The first 5 rows are patterns. Each new row is the sum of 2 different patterns, raised or lowered, with some noise. Before adding, each is slid sideways (what falls off one end comes back at the other) and multiplied by a number that may be negative. Names go in the order of the patterns.
Some rows, each with the names of its patterns after it:
[ 35  -1 -19   5   3  32  -6  -1 -16 -12   1   0  -6   8   0 -15   1   6
   1  11   2   2  -7   9   4  22 -14 -12   5]  Q707
[ 35   3 -17 -18  25  -7  -1   4  -4  21   0 -11   1  -1  10  -8 -11  16
   3   8  -3  27 -10   1  -6   1  -2 -35   3]  Q886
[ 23 -21   9  13  30 -12  -2 -16 -35 -32  -4   0  14 -10  33   1  35  -9
  23  -1   8  13   0 -25  -3  -1  -8  -8 -12]  Q449
[  0  29   0  -6   2  -2 -11  -4   4 -14   4  -6   3  -2 -23   9  23   4
   9   0 -26   1  31   8  21  -8   1  -8   5]  Q721
[ 33 -15 -27  25  -5 -16  -1  10  -9  -6  27 -31  26  15  -5  -1  -5 -17
 -11  -8 -30 -32 -35  -2   8  -3  19  -4   0]  Q17

New rows, each followed by the names of its patterns:
[ 30  34  -9  -2  11 -30   2  -3 -27  -9  35 -22   9  15   0  20   7 -23
 -30  47 -10 -36  16   3   3  18  -7   9  39]  Q886 Q17
[ 14  28  19   9  -2 -29  18  52  26  51  10  23  35  12   2  64  15   3
  22  31   7  10  44 -17  41  22  18  20  -6]  Q721 Q17
[-18 -11 -16  35 -25  -1  10  22 -20 -10 -15 -45 -34 -12   2  10 -29  33
  11  34  -4  18 -20   7  31  -2 -12 -10  -3]  Q449 Q721
[-12 -11  11 -17  50  21 -15  -5   8   7  -5   4  18 -14  18 -17  -4  13
  17   9  22  10  21  32  53  22  -1   3  40]  Q707 Q17
[-23   3 -28 -34   0 -29 -34  20 -27  -8 -15  21 -24  -6  14 -37  19   0
 -33 -16 -18 -37 -25 -29 -26 -55 -41  -8  17]  Q449 Q17
[-17   6   6  12 -13  -5  25  12   6  -9  10 -12  -4  -2   9  -6 -11   4
 -15 -19 -28  20  -3  -5 -39   4  14 -31   1]  Q707 Q721
[-26  -9 -14  -6   0 -16  -4   8 -16 -14  -3  -7 -24   0  -8   8  -8 -22
  16 -14 -32   7   7 -16 -32 -18   1  -9   4]  Q886 Q721
[-16  15 -22 -10 -22 -51  -8  19 -11 -16 -25   0 -12  -9  -7  -6   5  -7
 -25  -5  -8  15 -25 -29   5  20  -4 -30  16]  Q707 Q886
[  3   0  28  17  22  27  24  35  30  24  37  14   7  31   2  -6  12 -28
  31  35   4  15  29  -2   6  27  20  -6  48]  Q721 Q17
[-28 -17  22   7 -15 -17   1 -14  16 -26 -36   6   1  13  19   5  10  26
  15  27   6 -10  -4 -15  -4  -4 -30  16  14]  Q707 Q17
[  6  21 -29  -8  -6  -3 -12 -15  -8 -41  18 -49 -15  -5  -7  -7   5  26
  -5 -12  10  34   5 -40  -5 -25  -7  -9 -55]  Q886 Q17
[ 18 -11   9 -22 -15  25  -5  -5   7   2  12  12   8  18  24  26  28  -1
  -5   4  -9  -6  -1 -42  24  30 -23 -25  17]  Q707 Q17
[-10  -4 -26  31   1  -6 -45   0  12 -34  -5 -10   3 -12  -6  23  -7  -5
   1 -12  11  11 -15  -6  -5  -6 -10 -14  11]  Q707 Q886
[-10   7   3   1   5  -6   1 -56   3  37   1 -14  -6  29 -10  10  -2   3
  14   6  14  -7 -21   2 -14  -7  38   3 -25]  Q886 Q721
[  4  -6  38  -9   1  16  28   2  -3 -11 -10 -13   7   3  36 -11  27   3
  32  -1  -6   8  39  19  -7 -28  22   1  -4]  Q886 Q449
[  2 -31 -10 -17 -40 -32 -14   1   9   3  25   5 -17  47 -18 -35   2   5
 -14  11  36  17  -1  24 -38  33 -10  -4 -27]  Q449 Q17
[-30   2   2  -9  13 -33 -32 -16  -5  -6   2   4  -4   5  15  24  -3  -6
  -2 -21 -10  -2 -32  20   4 -34  -1  30  -6]  Q707 Q17
[  4 -21  -9  42 -11   6  -3 -35 -10 -50 -33 -57 -12 -67 -45 -54 -30  -8
   2  -4 -21 -11  16 -19 -60  22 -33 -40 -47]  Q449 Q17
[ -9  28 -31   3 -30  12 -24 -15  -1  14   5  10  -5  19   7  10  15 -17
  32 -11 -17 -21  13  13  13  21  40   6   6]  Q886 Q449
[-52   3  -3  -3  -4   7  26 -16 -24 -17  13   5 -26  21 -14 -29  -9 -28
  -5  25 -14 -31 -26 -20   7 -22  -7 -13  -4]  Q886 Q721
[-22 -28   0 -11 -18 -23 -33 -32  -3  -2   2 -10 -16  22 -20 -43  -6   1
   0 -35 -13 -12 -16  -4 -40 -13 -16  -3   1]  Q707 Q886
[  5  27  -2  -6 -15   8  -5   3   5   6  24   3 -15  10   4  31 -18 -19
  18  37   3 -20  28  -5  30 -10   4 -20 -39]  Q707 Q886
[-11  -5  24   4 -25   2 -12   1   4  13   0  14 -18   6   2   8   8  22
  -1  -7  15  22   5 -11   6  19  20 -16  -1]  Q707 Q721
[ -8   0  28  10 -23 -21 -14 -19 -22 -22 -22  -1  12 -35  13 -12 -16 -28
  -7 -11 -70  10  -1 -26 -27 -29  12  -9  -7]  Q886 Q17
[ -5  -2  61 -29  -5  43  32 -18   6   2 -34 -25  32 -24  48  14  30  10
  38 -17  17   0 -13 -12 -25 -17  13   4  21]  Q449 Q17
[  1 -34  11   1  15 -29  11   3  25  -1  28  -7  -7  20  15  16  -6  27
 -13  -2 -20  19  21  25  44  31  16  14  15]  Q707 Q449
[ -1 -15 -10   0  23   1  25  -9   2   9 -14 -26   4  -5 -21 -11 -20  11
 -25   7  -5  11 -33   7  -9 -34 -60 -10  10]  Q707 Q449
[  6   5 -27  11  -8 -21 -24   2   4  10   6  29  19   1  -5   4 -46  -2
  -2  14  -4  -5  -8 -15   0  16  24  -3   2]  Q449 Q721
[ 25  -3 -11  11   6  10  40  26   8  -3 -15   9 -14  12  -2 -18  -4  25
 -10   5  19  12  -1   6  18 -20  32 -19 -10]  Q721 Q17
[ 16 -16  -4  14 -31 -24 -23  10 -13   0  15 -29  -7  14   2 -11  -7  -9
 -10 -17 -18 -38 -24  -9   4  13   4 -23  -6]  Q721 Q17
[-19 -46 -43 -62 -39 -38 -13 -28 -17 -24  -5   6 -26 -35   5 -14 -48  -6
 -20 -35 -48   8 -37   9   9  -4 -17 -21 -41]  Q449 Q17
[ -5  -1 -10 -12  -2  13  12  -9 -34 -20 -53  -4  -7 -50 -28   7 -22 -18
  -7 -39 -22 -10   0 -30  10 -37 -27 -18 -17]  Q707 Q17
[ 31  -2  36  -3  20 -24  23   6  25  39  13  17  39  -1   3 -30  31 -25
  19  -5  10  21  -1   1  33  15  15  12  10]  Q886 Q449
[ 17  10   0 -33  17  17  -6 -34   0  36 -13   9 -17  34  -3  19   5 -20
 -17  10  -5  12  12  25   1  29 -13  21   3]  Q707 Q449
[ -4 -23 -14  -3  14  13  -1   4  -7  13 -13  30 -23 -20 -21  31   2  -5
  26  25  22  -7 -14 -12 -38  -1 -29  -3 -12]  Q707 Q449
[ 12  47  26  -7 -27  13 -15  21  29  -7  17  28 -33  14  -6   0 -34  14
 -11 -23  25 -33 -14  27   4   8  22  16  16]  Q449 Q17
[  5 -35   7   9 -10 -22   7   5 -45  21 -37 -20 -24  -1  -3  12   3   2
  46  23   6 -10  -2   8 -43   1  -8 -43   5]  Q886 Q17
[-35 -46 -35 -38  -7 -27 -16 -20 -49 -12  11 -13 -12   4   0  -5 -18  -3
 -23 -31 -36  17 -21 -23  12   2 -11   7 -27]  Q449 Q721
[-29 -12  13 -11 -10 -26   4   5   0 -31 -29  -4  -3   0 -31  -1  -5  24
  16 -16 -62 -25   6   9 -43   3 -12 -31  -4]  Q707 Q886
[ 17   7   4   4   0   8  23  18 -15  -6   7  25  -1  -9  -4  10  25   0
   0 -26  -1  21   8   4   7 -15  -5  20  13]  Q707 Q721
[  9 -17 -10  -1 -23 -16 -18 -44 -38 -39  -6  -5 -10  -4   2   0  24 -44
 -33  30 -12 -25 -28   4  -9  -5  25 -36  18]  Q707 Q17
[  5 -14 -21 -32  -3 -30   4  -6  17  -5  29  -6   9  11   0  13  -7 -18
  16 -12 -30 -13 -18  14  11   3 -25   9 -28]  Q449 Q721
